Each cloud of rows lies close to a flat space through zero, with a little noise off it, and is much wider in some directions of that space than in others. After each cloud: how many dimensions does that space have?
(in the rows, 128 means zero)

[[ 88 145 131 116  79 114 124 150 131 163 155  86 120 140 111 121 141 131
  120 114  80]
 [153 104 117 148 158 153 103 161 121  75 114 160 141 136 135 110 130 139
  131 143 141]
 [ 93 146 142 113  76 103 131 131 146 174 163  57 113 143 102 134 139 123
  118  99 103]
 [135 141 129 123 108 107 149  94 146 151 148 107 141 132 137 113 129 138
  125 120 141]
 [ 88 150 155 106  98 111 133 118 135 185 143  65  89 120  97 177 125  94
  127  98 112]
 [100 131 143 122 113 130 110 157 130 145 136  84  93 138  98 162 130 103
  126 107 115]
 [104 156 156 103  92  96 148  90 151 196 152  51 101 121 102 174 123  99
  127  92 138]
 [182 113 104 147 166 136 142 104 126  77 114 196 173 129 169  84 123 165
  131 162 167]
 [127 111 127 139 144 149  99 173 122  99 120 137 120 140 117 129 133 125
  128 132 116]
 [156 109 120 143 160 142 124 125 124  92 112 165 143 125 141 121 124 134
  132 142 154]
 [130 152 153 106 138 103 166  47 135 180 115 112 104  88 128 194 103  89
  142 113 169]
 [104 142 152 111 108 113 132 114 139 172 140  68  93 125 101 173 125  98
  127 100 132]
 [124 129 138 120 159 140 131 113 106 134  95 154 103  95 122 185 113  95
  144 129 134]
 [102 156 148 107 101 100 154  83 134 192 136  91 106 102 118 166 119 103
  131 108 118]
 [116 129 126 125 122 131 122 147 122 132 128 125 123 129 122 123 133 128
  127 126 105]
 [ 91 154 158 104 107 106 142  97 131 196 136  72  83 107  99 197 117  84
  132  97 123]
 [138 117 105 145 135 143 115 160 120  90 129 165 155 143 143  79 136 163
  123 146 111]
 [135 120 109 139 120 133 121 151 131 104 141 138 152 152 140  79 141 159
  121 141 118]
 [ 99 156 155 100 124 105 155  71 123 193 118 108  90  86 119 197 107  85
  138 110 128]
 [121 123 123 135 114 131 114 159 134 118 142 116 132 150 121 105 136 141
  121 124 113]
 [119 123 122 137  98 125 110 171 144 122 160  87 135 165 114  89 148 148
  114 117 109]
 [118 147 144 106 130 109 156  78 122 172 117 123 109  94 132 172 111 102
  138 122 137]
 [ 99 154 138 108  74  92 146 111 153 185 169  60 122 139 117 122 135 126
  116  99 111]
 [116 132 144 123 109 121 117 137 145 146 147  74 107 144 100 151 129 111
  123 104 135]
 [105 138 138 112 138 130 136 112 102 155 101 153 100  91 126 177 115  96
  139 130 105]]
	4

[[128 121 167 135 130 158 152 155 122 176  99  76 140 141  95 162 137 116
   93 132 110]
 [146 130 162 123 116 153 151 142 108 166 116  88 141 145  97 155 138 114
  110 132 102]
 [ 99  97 117 149 153 101 147 121 161 138 109 147 116 137 184 134 104 134
  126 150 150]
 [122  86 176 150 139 138 172 144 134 205  84  85 135 157 137 180 128 110
  106 168 119]
 [142 119 128 121 120 114 151 115 123 143 127 142 129 148 145 143 120 130
  132 143 119]
 [115 136  63 116 138  77 150  93 151  79 151 204 119 142 185 109  78 164
  132 116 151]
 [125 102 128 136 134 110  99 116 135 123 131 150 117 110 164 113 140 121
  168 158 141]
 [120 145  94 125 134 112 125 121 141  92 140 157 122 123 137 109 111 144
  126 105 142]
 [151 149 160 118 110 165 151 150 100 157 121  80 147 143  66 153 142 121
   98 110  96]
 [112  95 144 148 146 117 154 132 146 167 100 119 125 145 158 153 117 124
  117 157 135]
 [139 139 148 123 119 153 159 143 112 157 117  94 142 145  90 154 131 122
  101 117 105]
 [137 127  89 114 125  82 179  93 133 118 140 187 128 167 178 140  81 154
  124 134 131]
 [123 129 128 134 133 137  93 135 131 113 133 124 122 101 120 108 146 121
  141 125 135]
 [148  86 171 131 120 126 171 124 112 202 105 108 135 168 147 179 131 110
  127 181 105]
 [129 136 105 119 127 115 121 115 131 107 142 152 123 124 135 114 120 137
  140 122 134]
 [120 115 138 142 138 132 126 136 135 143 116 118 124 128 134 136 131 120
  127 139 132]
 [135 110 146 128 123 127 137 128 123 156 119 120 129 139 135 144 134 118
  134 149 118]
 [118 106 112 131 134 101 118 108 144 120 132 162 118 126 173 120 120 131
  154 148 144]
 [145  81 195 140 125 143 154 139 114 217  92  82 134 156 130 181 151  99
  125 186 104]
 [142 137 172 129 117 170 124 155 106 159 115  73 140 122  74 144 158 110
  113 124 107]
 [122 156  96 119 129 125 102 123 133  80 151 148 123 107 119  98 125 138
  133  96 139]
 [128 135  85 117 128  90 135  98 136  91 151 186 124 135 169 110  96 148
  142 123 143]
 [105 159  71 123 138 113  69 119 146  39 161 176 113  83 139  66 124 146
  153  89 160]
 [125 134  92 119 130  99 143 107 138 106 142 169 126 139 161 121 101 147
  131 124 138]
 [130 110 168 142 129 149 137 147 124 172 104  86 133 133 112 155 146 109
  117 149 118]]
	4

[[120 156 106 116  98 101 102 118 112 109 124 118 140 129 149 124 123 113
  143 105 119]
 [109 147 129 138 175 146 101 162 160 104 108 133 136 131 111 144 125 105
  124 125 122]
 [140 135 145 136 138 111 148 100 104 148 147 117 141 143 153 115 110 152
  136 123 124]
 [112 158 118 100 108  90  95 129 110 128 106 162 132  88 157 121 128 115
  120 125 152]
 [146 123 158 106 136 119 120 138 102 153 140 170 131 118 151 123 119 137
  110 144 149]
 [107 170  98 132 125  91 163  98 142 128 123 114 138 115 123 132 116  89
  149 145 143]
 [135 123 110 143  92 137 119 103 115 139 140 100 123 126 139 103 117 152
  120 101 100]
 [130 117 129 104 116 123 118 105 111 153 127 147  98  99 141 128 133 121
  113 158 127]
 [112 156 117 141  98 113 102 129 108 114 123 108 158 113 135 128 112 125
  134 110 121]
 [126  99 130 132 140 118 112 142 134 122 148 138 107 135 115 142 138 147
  133 102 119]
 [118 137 117  96 125  89  92 168 116 105 133 147 132 108 138 125 127 121
  147  94 129]
 [132 108 118 148 143 200 154 164 186  95 122  91 144 165  95 151 127 109
  112 146 112]
 [106 138 111 143 112 144 116 153 133 105 112 120 151 131 106 159 132 106
  125 133 124]
 [115 140 114 107 170 127 105 158 153 105 137 126 134 125 134 132 106 106
  131 114 107]
 [146 126 140 103 108 137 142 109 120 137 118 111 116  93 133 109 122 129
  133 159 117]
 [148 131 157 141 156 137 144 134 134 136 141 139 123 155  98 125 136 112
  143 142 144]
 [ 96 167  98  95 112  93 100 119 123 117 118 162 138  76 131 149 117 106
  124 141 129]
 [128 122 132  79 128 133 127 115 133 107 105 136 128 137 154 113 156 109
  133 145 162]
 [119 111 135 121 138 122 133 101 145 110 112 108 105 144 137 143 155 116
  141 143 140]
 [144 121 145 130  92 117 151 118 104 127 122 107 134 136 132 114 142 136
  150 132 146]
 [132 131 137 180 128 123 136 130 100 151 153 102 144 142 116 128 106 154
  136 104 103]
 [124 125 106 127 100 127 108 139 132 112 119 119 120 115 127 127 131 135
  126 105 109]
 [116 150 114 116  90 119  83 130 131  88 112 114 134  81 112 130 124 132
  142 111 104]
 [118 148  99 133 135 115 145 105 174 117 129 122 115 124 117 148 119  98
  127 143 125]
 [120 117 122 101 112 128 107 120 133 126 145 137 123  93 127 132 120 110
  111 150 139]]
	15

[[ 94 106  65  65  73  59 136 108 118 122  88  71  31 135 174 144  92  71
  107 177 178]
 [126 135 161 122 163  56 105  76 130  51  89 136 139 121 142 162 106 126
  135 167 138]
 [111 158 170 138 152 117 112 124 141 139 152 160 220  98 180 156 170 181
  115 109 174]
 [113 178 126 193 137 123 202 182 129 162 147 144 102  98 148 139 168 174
   72 104 116]
 [161 231 159  82 113  39 133 150 149 125 180 145  59 235 189 137 190 105
  136  51 108]
 [120 131 135  99 108 130 114 140 140 156 112 139 177 121 169 132 138 124
  132 115 192]
 [136 148 132  77 119 117  94 148 140 114  99 133 193  68 171  91 111 135
  128 178 163]
 [164 132 140 184 153 153 162 145 150  99  63 123 140 120 112 114  85 164
  114  93 109]
 [109  83 137 122  85 135 101 132 107  56 167 116 115  75 143 132 110 149
  111 148 144]
 [138 111  92  94 161 156 102 134 138 182 125 101 204 107 127  96 115 170
  121 116 112]
 [129 197 154  88 179  54 106 118 127 179 108 178 157 175 125 115 159  86
  142 144 127]
 [125  97 145 138  60 204 127 196 106 149 185 155 137 105 122 116 161 139
  105  69 137]
 [117 135  77  79 164  42 107 104 157 102  44  80 132 107 156 130  61 110
  137 207 138]
 [101  81  98  95  98 152 126 150  94 185 125 117 143  74 129  70 108 131
   85 153 187]
 [117  91  31  74 131 148  97  83 154 160 120  46 148 126 142 149  98 123
  161 172 111]
 [140 180 116 118 180  90  49  73 129 136 165 131 150 235 113  84 108 150
  145  88  69]
 [113 156 135  37  87  52  90 217 179 115 218 112 125 150 200 131 157  79
  214 133 173]
 [145 118 145  91 116  88 137 113 124 103 224  88  42 188 139 123 151 119
  163  94 122]
 [186 198 179 199 200 187 193 112 107 163 171 175 131 112  69  62 195 176
  116 142  50]
 [169 175 195  18  70  61 100 230 157 141 118 174 135 196 191 126 169  55
  156  34 183]
 [185 163 163  81 101 158 145 148 101 153  99 162 129 100 138  53 157 123
   80 124 137]
 [142 127 132 107 181 166  49  49  88 179  50 190 233 147  62 137 134 125
   92 120  66]
 [111  44 119 164 158 162 205 157 108 148 150  87 115  46  92 159 136 183
   83 112 119]
 [124 115  40  95 119 150 119 110 150 176 124  65 121 147 143 131 109 120
  147 138 113]
 [107 118 115 151 194  85 132 126 153  91 109  99 184  72 151 208 116 198
  103 128  96]]
	13

[[105 151 176 103 103 134 159  91 118 125  65 151 129 124  79  94 110  97
  145 133 146]
 [129 125 129 147 135 127 135 147 117 100 125 150 115 114 126 164 147 144
  112 144 141]
 [122 125 170 107  56 199 147 116  87 127  83 121 118  79 134  82  79  71
  226 100 181]
 [135  84  92 143 141 172 127 128 143 123 186  88 151 112 153 114 134 131
  158 103 135]
 [120 157 163  98 104 115 130 107 119 147  78 138 121 142 111 100 103 103
  137 131 123]
 [122 143 149 121 132 118 140 114 123 119 101 149 122 134 105 134 133 129
  113 143 129]
 [122 152 131 120 136  95 129 117 143 134 119 142 139 148  94 126 137 138
   92 135 121]
 [127 142 125 123 159  87 121 112 149 133 131 136 138 159 102 139 150 153
   73 144 103]
 [149  63  71 143 166 146 105 124 157 132 189  69 152 132 144 140 158 159
  124 104 111]
 [117 108 113 149 156 115 153 129 147 104 125 145 129 122 101 149 155 144
  108 145 131]
 [132 136 104 136 163  89 113 134 152 139 159 128 136 159 134 144 148 154
   78 139  96]
 [138 125 122 131 152 106 114 134 126 125 127 132 116 143 137 164 146 154
   96 145 103]
 [ 99 171 157 129 116 114 162 121 129 119  98 176 126 129 102 105 114 104
  127 149 139]
 [119 123 161 108 103 161 150  94 113 117  83 129 134 104  87 101 118 108
  160 118 160]
 [125 127 117 150 133 108 141 150 132 109 117 151 114 117 114 160 143 142
  108 145 136]
 [127 126 163 106 100 153 133 108 103 126  84 130 119 111 117 112 109 106
  163 121 144]
 [137 143 136 104 108 118 104 122 125 162 117 110 128 145 139 107 103 115
  138 114 114]
 [122 158 166  98  98 109 130 119 108 150  63 142 103 142 129 115  97  99
  144 138 114]
 [111 163 168 101  99 115 148  99 123 142  68 149 131 135  82  92 105  98
  137 129 138]
 [136 130 125 148 125 145 121 151 112 103 148 144 124 106 132 154 141 146
  120 133 151]
 [129 119 107 168 165 129 133 158 132  88 171 155 125 119 141 177 168 166
   92 151 132]
 [125 133 145 114  88 140 134 134 110 146  90 123 108 115 151 106  88  90
  181 116 132]
 [111 132 150 124 113 140 159 115 123 118  92 144 123 113 101 108 118 106
  154 133 148]
 [128 148 114 125 128  98 115 135 145 149 145 123 138 149 129 117 122 128
  109 123 115]
 [141  86 137 118 111 187 123 119 101 115 124  98 126  92 138 126 124 121
  176 105 155]]
	7

[[151 121 130 135 128 116 123 125  95 159 154 143 126 134 114 135 160 109
  158 103 154]
 [ 85  97 125 132 156  65  73  71 157 151 107 145 117 142 123 131 163  38
  116 131 115]
 [100 129 156 127 140 143 146 127 126 133 147 137 130 140 143  90 152 134
  130 135 116]
 [ 85 144 144 166 122 103 121 141 148 100 100 115 122 122  87 163 144  79
  146  96 141]
 [108 128 135 143 101  95 141 121 135  95 122 100 125 194 157 107  85 174
  154 131  96]
 [150 137 138  97 118 174 135 130 122 120 115 101 149 119 144 149  89 145
  134 104 104]
 [ 93 206  99 196  81  99 119 124 150 137 120 127 129  72  91 175  94 163
  125 128 141]
 [150 138 135 126 158 158  98 104 136 117 107 141 151 119 124 153 154 119
  114 106 149]
 [131 140 124 129 169 124 151 139 122 161 124 114 127 155 136  90  98 127
   70  93 147]
 [132 105 126  93 140 113 129 126 104 125 148 130 116 139 165 105 147 125
  145 156 112]
 [ 75 175 136 156  90 116  91 128 146 120 104 109 105  76 138 145  79 113
   71 131 158]
 [103 152 157 102 155 130 175 148 144 132 106 141 141 178 106  97 130 145
  129 116 103]
 [159 151  95 127  88 117  84 133 121 148 136 145 125  99 115 119  98 157
   92 120 148]
 [180 151 116 130  99 140 123 150 123 114 137  52 151 116 120 131  39 177
  152 114 152]
 [167 143  97  99 114 126 126 167  86 130 155  64 143 146 152 179  99  97
  132  78 199]
 [125 100 141 164 165 156 134 128 150 112 138 144  99 123 118 149 167  98
  142 139 103]
 [102 146 128 148 136  86 144 139 122 146 129 161 136 143 123  72 108 173
  135 141 100]
 [129  65 111 117 131 123 131  92 148 125 156  72 109 174 133 116 127 135
  171 135 104]
 [141 112 131 166 159 133 126 132 129 102 136 164 118  97 146  95 147 138
  137 162  54]
 [ 86 110 119 173 131 141 112 148 187  91 145 105 107 110  86 124 127 139
  156 140 101]
 [123 105 129 161 149 127 106 104 127 131 147 165 127 128 147 190 180  70
  149 151 149]
 [108  98 149 142 155 120 160 155 104 136 130 137 108 141 106 104 147 115
  161  99 124]
 [ 88 159 129  87 135  46  93  93 144 164  83 152 138 141  97 149 130  82
  142 141 143]
 [120 138 133 130 120 136 138 127 134 149 144 141 113 112 120 146 134 118
  143 142 105]
 [154 147 108 163 105 129 119 135 108  96 147 108 109 120 152 136 101 184
  152 115 107]]
	18

[[128 149 155 164 110 126 146 126 110 113 142 125 139 139 122 154  98 129
  124 145 129]
 [130 153 139 105 162 115 118 131 119 142 147 142 161 141 104 138 199  91
  122 125 150]
 [135 132 109 147 148 135 128 141 114 127 131 107 133 119 132 120 172 107
  164 121 121]
 [135 119 127 139 105 135 121 130 129 148  92  97 102 132 141 105  78 174
  115 114 160]
 [111  82 135 111 124 118 126 137 130 123 116 128 106 124 113 119 121 116
  133 116 139]
 [131 123 106  70 158 125 117 138 175 170 110 127  96 115 174  70  78 209
   98 113 150]
 [128  84  91 177  94 147 153 136 146 103 109 100  78 103 158 128  79 171
  173 143  69]
 [134 141 123 114 109 133 140 110 179 142 118 141 125 145 138 148  80 201
   94 159 116]
 [124 150 149 143 121 130 146 115 118 105 158 145 160 141 110 165 123 102
  124 151 116]
 [138 133 124 182 112 151 140 131 100 121 119  79 135 137 127 126 100 129
  153 122 147]
 [112 104 141 105 133 119 125 127 123 117 138 145 128 127 110 131 136  93
  127 122 133]
 [138 137 120 143 135 116 114 152 119 138 118 127  83  90 180  90 134 152
  134 112 104]
 [132 114 123 169 101 132 145 138 133 118 113 110  92 116 151 130  81 168
  143 140 103]
 [130 109 103 150 166 140 144 160 116 136 123  75 121 121 135  98 140 127
  179 108 151]
 [124 133 120  89 155 129 125 119 141 133 143 143 155 137 115 126 152 113
  122 129 138]
 [120  99 133 175  93 130 143 134 111  91 127 123  99 109 135 142 101 115
  154 136  86]
 [145 160  90 125 121 171 128  91 138 132 129 109 176 147 127 130 110 138
  123 137 130]
 [124 100 109 113 133 124 141 140 173 138 118 132  97 120 146 125 113 183
  133 142 104]
 [136 152  94  98 131 168 133  91 160 132 138 123 166 142 143 118  66 167
  107 140 132]
 [123 131 157 173 130 121 133 145  67 105 144 110 140 126 108 134 148  60
  157 111 148]
 [132 139 137 146 137 123 130 134 110 125 136 127 145 135 108 146 177  95
  145 131 130]
 [126 116 152 169 130 102 135 170 102 126 122 113  84 108 143 120 141 127
  153 117 127]
 [129 132 134 106 118 117 124 122 157 139 121 152 112 130 139 134 106 167
   96 141 119]
 [140 129  95 135 107 154 141 109 168 134 110 114 128 138 141 137  85 190
  124 152 107]
 [126 134 145 111 123 116 116 125 128 134 127 145 119 124 137 119 108 137
   99 122 137]]
	8
